The rows come from 5 hidden closed curves, with some noise, and rows from the same curve form a group. Each curve winds through 8 dimensions. The rows are also pushed far along 5 directions, which tell nothing about the answers.
In the rows, zero is written as 128.
Some rows, each with its group after it:
[128 150  97 138 102 121 107 148 125 141  90  99 155 148 162 126 112] | Z689
[128 154 148 133  95 110 119 135 146 138 131 180 111 122  81 151 106] | Z689
[123  41 153 126 152 143 134 136 121 115 187  58 133  86 147 108 123] | Z628
[ 84 105 100 129 127 132 117 185 114  98  80  77 145 134 180 134 132] | Z426
[111 169 163  97 105 120 125  84 136 119 164 141 116 156 118 198 110] | Z628
[130 107 171 130 127 141 156 107 130 121 148  78 149 152 204 170 119] | Z689
[145 167 158 109 104  99  99  91 137 116 182  99 146 144 124 203 128] | Z255
[128 163 105 127 114 121 146 117 131 161  70 186  92 175 114 136 127] | Z426
[111 133 147 130 181 164 177 111 147 120  87  65 136 150 168 178 106] | Z612
[145 116 112 150 141 121 137 161 112 158 127 173 107  94  79  63 143] | Z628
[156 132 123 141 118 113 138 125 133 149 158 123 151 113  66 101 138] | Z426
[142 126 143 148 116 135 151 137 127 120 171 139 145 107 131 107 126] | Z255
[142 152 127 129  88  99  97 139 132  84 189 134 137 116 111 160 129] | Z426
[115 135 114 118 156 121 163 109 163  63 173 138  97 116  91 160 180] | Z426
[100 130  81 123 141 120 104 176 132 106 121 127 108 100 125 122 130] | Z426
[107 128 108 133 140 144 118 135 147 100  51 104 134 133 153 130 136] | Z255
[133 115 128 149 114 140 153 138 128 176  95  97 138 169 204 148  95] | Z689
[119 105 109 133  97 106 107 189 112  89 155  90 122 109 134 141 120] | Z255
[122 135  93 112 112  95  93 145 157  66 113 137  92 119 104 163 148] | Z612
[130 107 150 141 187 142 144 111 164  98  94  77 135 120 179 154 140] | Z628
[121 109 113 121 130  75  88 167 114  75 129  99 108 119  55 168 181] | Z612
[157 131 148 116 120 122 135  98 131  97 173 138 136  93  65  91 137] | Z612
[118 120 107 132 154 140 166 117 145 107  93 154  87 145 123 129 162] | Z426
[165 155 130 129 105 105 131  93 163 143 123 175 109 130 112 112 117] | Z426
[139 155 118 105 127 139 144 100 111 137 121 138 126 158 121 132 116] | Z426
[157 154 171 124 123 115 151  83 117 154 145 173 114 142 133 113 130] | Z689
[114  95 112 150 111 106  74 208 111  91 117  51 164 125 175 172 126] | Z628
[138  74 113 155 146 146 166 140 138 123 187 118 124  87 127  66 130] | Z689
[160 157  79 141  98 109  90 156 119 139  88 203 120 116  23  79 124] | Z628
[139 155  79 155 142 113 118 189 122 127  98 179 123  84  77  58 140] | Z628
[127 153 108 132 107 142 116 121 142 183  58 163 123 162 121 137  90] | Z689
[ 96 135 109 108  96  86  64 162 118 126 119 110 134 141 110 174 146] | Z255
[149  97 163 129 124 111 109 107 140 124 131  86 127 132 135 170 144] | Z628
[122 111 156 134  64  95  92 158  99 204 199 114 149 125 124 136  92] | Z255
[166 100 122 129 169 163 186  87 120 154  86  95 132 141 157  59 119] | Z255
[152 111  86 129  89  97  99 151 137 110 162 153 122  97  95  84 133] | Z612
[113 153 112 140  93  75  63 183 121 104 149 185 120  96  48 130 161] | Z612
[114  93 114 145 160 149 142 163  91 153 136  98 147 125 149  99 131] | Z612
[141 136 127 100 143  97 123 113 129  68 184 140  93  95  90 125 166] | Z628
[144  73  77 153 173 152 173 129 142  91 158 103 115 100 132  65 174] | Z689
[133 151 166 138 103 120 116 129 100 160 132 144 122 147 139 162 124] | Z628
[125 103  95 137 166 141 145 135 138 126  36  83 127 147 140 114 135] | Z612
[148 139 153 130  68  97 106 151  91 187 147 185 111 139  73 139 103] | Z612
[172 120 187 122  75  79 103 104 124 127 181 164 115 114  44 139 133] | Z612
[156  85 167 140 146 152 178  47 186 150 175 139 125  94 143  61 133] | Z426
[130 129  90 139 104 110  90 197  80  81 139 147 145 117  98 111 157] | Z689
[133 159 137 120  92 114 126 110 128 148  84 165 132 150  93 116 127] | Z426
[114 178 120 119 102 100  80 175 104  78 134 147 135 113  68 166 133] | Z426
[ 75 120 129 110 172 162 154 126 149  72  28 115  82 154 187 180 137] | Z255
[110 148 164 118 139 132 131 105 151 130  99 199 106 120  99 128 141] | Z255
[130 129 119 125 159 126 114 122 124  59 120 111 126 121 123 142 184] | Z689
[126 117 126 127 177 119 146 126 159  58 107  66 122 116 106 174 171] | Z426
[114 155 116 103 166 137 142 107 140 101 126 173  90 113 100 121 146] | Z612
[140 127 124 128 159 131 142 128 138  50 142  90 143 104  98 142 158] | Z426
[145 136 183 138 101 118 124  89 138 160 177 105 168 132 125 149 127] | Z255
[150 108 124 133 123 136 154 118 140  55 202 173  92  85  60 108 167] | Z612
[125 198  83 131 121 105 120 142 151  92  57 174 109 137  71 140 156] | Z689
[108 107  73 127 167 151 129 160 144 115  53  74 142 126 163 110  99] | Z628
[129 116  90 164  99 116 124 185 140 122 134 112 142 124 116 137 122] | Z612
[128  48 135 146 175 151 179 137 138 112 138  88 122  81 126  63 160] | Z255
[136 141 133 136 135 108 126 140 104 120 139 140 112 128 134 125 147] | Z689
[129 122 149 103 162 140 148  86 132 112 149  74 128 136 199 147 124] | Z628
[144 171 117 146  98 124 103 143 104 143 100 183 131 162  96 153 119] | Z628
[119 101  99 124 163 174 168 140 127 102  63  83 108 153 187 147 110] | Z612
[136 157  96 124 129 154 161 101 124 198  90 192 127 158 133  69 107] | Z255
[176 160 120 129  78  84  88 141 101 175 197 178 132 109  52 101 104] | Z426
[142  98 162  92 121 128 127  62 139 115 195  91 130 122 152 124 112] | Z689
[125  85 116 121 172 157 137 104 150  71  69 117 109 105 145  78 152] | Z255
[135 126 191 120 115 132 161  72 134 161 204 172 121 127 115 123 114] | Z628
[146 119 106 138 135 168 141 112 105 160 136 140 156 145 181  75 110] | Z255
[174 165 172 112 142 119 137  28 167 119 119 206  97 110  63  91 157] | Z689
[146 106 170 154 114 122 110 137 127 141 148 136 136 122 117 158 137] | Z689
[147 178 105 105 114 112 132  87 165 101 125 186 112 116  72  98 130] | Z612
[156  90 198 124 128 140 160  59 130 128 183 144 100 118 131 115 153] | Z628
[144 119 132 140 163 165 150 100 148 113  74 112 142 117 153  83 126] | Z255

New rows, each followed by its group:
[164 127 127 124 162 152 159  72 138 132 135 105 135 137 174 100 133] | Z628
[111 164 108 128  97 104  79 194 106  83  82 152 133 132  97 166 130] | Z689
[146 117  79 140 166 187 188 102 166  78  89 148 119 102 135  41 130] | Z612
[126  83  88 134  91 125 117 185 101 124 172  93 143 114 167  92 107] | Z255
[145 145 198  99 131 110 131  60 160 126 174 110 130 112  99 164 118] | Z612
[155 111 120 120 116 103 107 140 142  54 147 145 101  74  49 107 152] | Z612
[153 126 143 124 151 156 155  81 118 128 152 116 138 149 182 123 123] | Z628
[127 137 157 119 160 136 149  93 168 107  85 158  87 131 136 160 123] | Z612
[146 101 141 151 162 150 152 120 122  90 139 153  98  94 112  91 171] | Z628
[142 155 153 115  95 128 147  94 134 166 112 151 113 148 140 125  80] | Z255
[125 198  94 128 122 129 122 142 140 119  49 123 147 156 117 158 107] | Z426
[103 151 139 148  95 107 121 156 134 150 144 136 141 152 129 186 123] | Z628
[134  71 197 128 123 141 151  92 117 140 245 111 140 112 144 130 117] | Z628
[147 109 124 148 193 154 171 119 152  69  97 125 102 115 141 124 151] | Z426
[111 116 152 125  86  86  93 157 118 151 186 118 120 114  94 163 122] | Z255
[124 160 118 121 105  89 105 160 136  95  94 165  92 104  54 134 134] | Z255
[109 110 154 141 166 152 143 122 116 109 100  83 135 154 162 175 156] | Z255
[166  93 120 124 163 162 195  62 152 101 136 123  96 116 121  66 143] | Z255
[147 138 167 101  97 109 105  64 119 155 145 191 101 146  83 123 133] | Z255
[112 124 104 146 103 112 132 171 121 104 156 121 146 126 112 132 155] | Z426
[149 166 134 124 127 138 153  87 145 167 141 193 114 134 132 104  97] | Z426
[137 124 138 110 143 127 127  95 170  82 107 145 101 117  76 160 153] | Z689
[128  84 138 135 201 155 160  97 163 129  74 104 120 113 161  93 136] | Z612
[132 157 132 124 107 118 125 128 144 118 157 173 117 118 118 137 111] | Z612
[155 133 107 133 100 128 112 128 114 168  65 166 120 152  99  99 109] | Z628
[126 124 172 100 120 105  95 108 117  78 197 155 102  97  92 151 158] | Z612
[123 113 146 111 120 120 118 130 122 149 135 135 114 113  99 118 102] | Z628
[117  88  98 134 114 145 139 142 127 146 116  85 146 152 176 117 108] | Z628
[142 145 146 126 131 149 143  72 151 135 101 102 152 173 197 160 108] | Z628
[123 104 117 129 141 122 136 146 138 138 161  35 167 122 166 145 120] | Z426
[139  75 117 143 118 147 124 163  90 147 170 129 147 105 118  66 101] | Z628
[124 141 134 123  95 106 101 148 106 146  73 140 109 167 140 173 121] | Z628
[103 128 109 147 189 142 157 166 139  79  85  92 120 127 142 172 170] | Z689
[ 95 119  81 156 113 121 114 216 110 127 132  88 137 127 153 147 109] | Z689
[121 115 110 122  95  96  62 195  86 108 150 102 134 123  90 168 115] | Z628
[126 136  51 161 163 157 166 206 111 126  65 117 142 116 142  68 117] | Z255
[110  73  92 162 101 115 104 205  99 170 153  62 150 138 194 133 117] | Z426
[ 94 184 114 111  88  98  63 164 118 127 129 151 128 152 131 206 111] | Z255
[120  84 169 113 148 142 130  98 153 132 133  47 151 133 187 165  93] | Z628
[125 174 149 108  89  92  65 146  95 138 126 165 136 132  88 156 110] | Z689
[175 141 134 136 101 124 136 107 101 175 149 151 131 164 119 127 108] | Z426
[124 108 140 118 115 135 140  95 129 169 171 115 145 149 161 130 128] | Z255
[126 131  82 124 156 128 152 164 115 115  83 156  96 118  94  88 140] | Z255
[130 105 185 129 111 107 106 114 137 154 182 102 141 106 139 143 116] | Z426
[127 124 180 136 127 121 142 105 150  98 189 148 104 114  83 187 154] | Z612
[130 106 159 135 176 160 175  91 143 175  95 115 113 141 167 127 122] | Z628
[124 154  50 150 141 147 159 167 142 178  69 143 143 123 116  59 109] | Z255
[120 154 128 111 128 123 123 129 117 149  95 172  96 146 137 135 109] | Z426
[109 128 141 138 120 134 134 150 122 150 139 128 160 107 131  96 117] | Z426
[120 148 123 108 111 107 139 104 168 139 104 162  99 120  87 111 127] | Z628
[128  99 154 131 143 151 168  89 145 189 125  93 139 164 180 148 105] | Z628
[158  91 139 149 131 154 165 106 122 142 111 125 149 128 137  59 132] | Z426
[120  66 123 158 128 152 145 166 104 104 170  76 138 132 170 148 141] | Z612
[133 109 165 111 114 112 107  73 149 100 194 182  98 104  69 125 167] | Z255
[137 146  88 119 129 142 120 139 107 186  64  82 157 158 202 100  73] | Z628
[134  69  96 128 150 131 111 155 107 131 132  84 148 102 144  65 141] | Z255
[136 153 109 116 132 130 151 102 151 119  63 139 123 145 114 112 141] | Z255
[119 195  96 115  87 119 100 137 117 126  83 160 132 174 125 163  98] | Z628
[113 133 152 126 140 122 145 100 175  97 139 157 112  94  95 122 156] | Z426
[152 151 162  91 123 102 141  57 163 131 137 144 113 133 113 134 124] | Z426
[129 122 177 128 118 131 117 100  97 144 179 113 141 162 156 184 135] | Z255
[123 126 151 113 148 139 110 102 122 149 114 113 126 138 150 145 112] | Z689
[147  98 174 130 118 113 151  92 143 123 248 137 113  96  96 124 139] | Z689
[163 119 178 110 120 124 148  33 145 173 181 157 126 122  74  89 143] | Z612
[161  85 150 140 122 111 148 101 146 174 174  99 138 120 141 101 127] | Z426
[133  99 117 117 184 119 156 137 132  44 153 126  79  87  73 125 188] | Z255
[163 106 159 139 144 154 176  71 144 157 110 103 158 135 131  87 127] | Z426
[132 153 136  95 101  95  84 104 133 106 105 137  99 146 119 169 120] | Z689
[143 120 170 129 140 160 200  45 166 150 146 147 138 137 145  89 133] | Z426
[160 152 150 107 121 103 120  87 148 138 190 169 118  90  59 104 125] | Z426
[115 109 122 138 124 137 133 163 113  87 138 123 102 131 122 174 143] | Z612
[104 136  87 132 131 144 138 174 101 175  48 102 137 173 216 124  91] | Z628
[125 110 114 129 140 153 144 116 132 162 126 161 109 119 160  70 111] | Z426
[157  87 141 132 144 128 153  99 138 133 138 150 102 121 106  99 154] | Z628
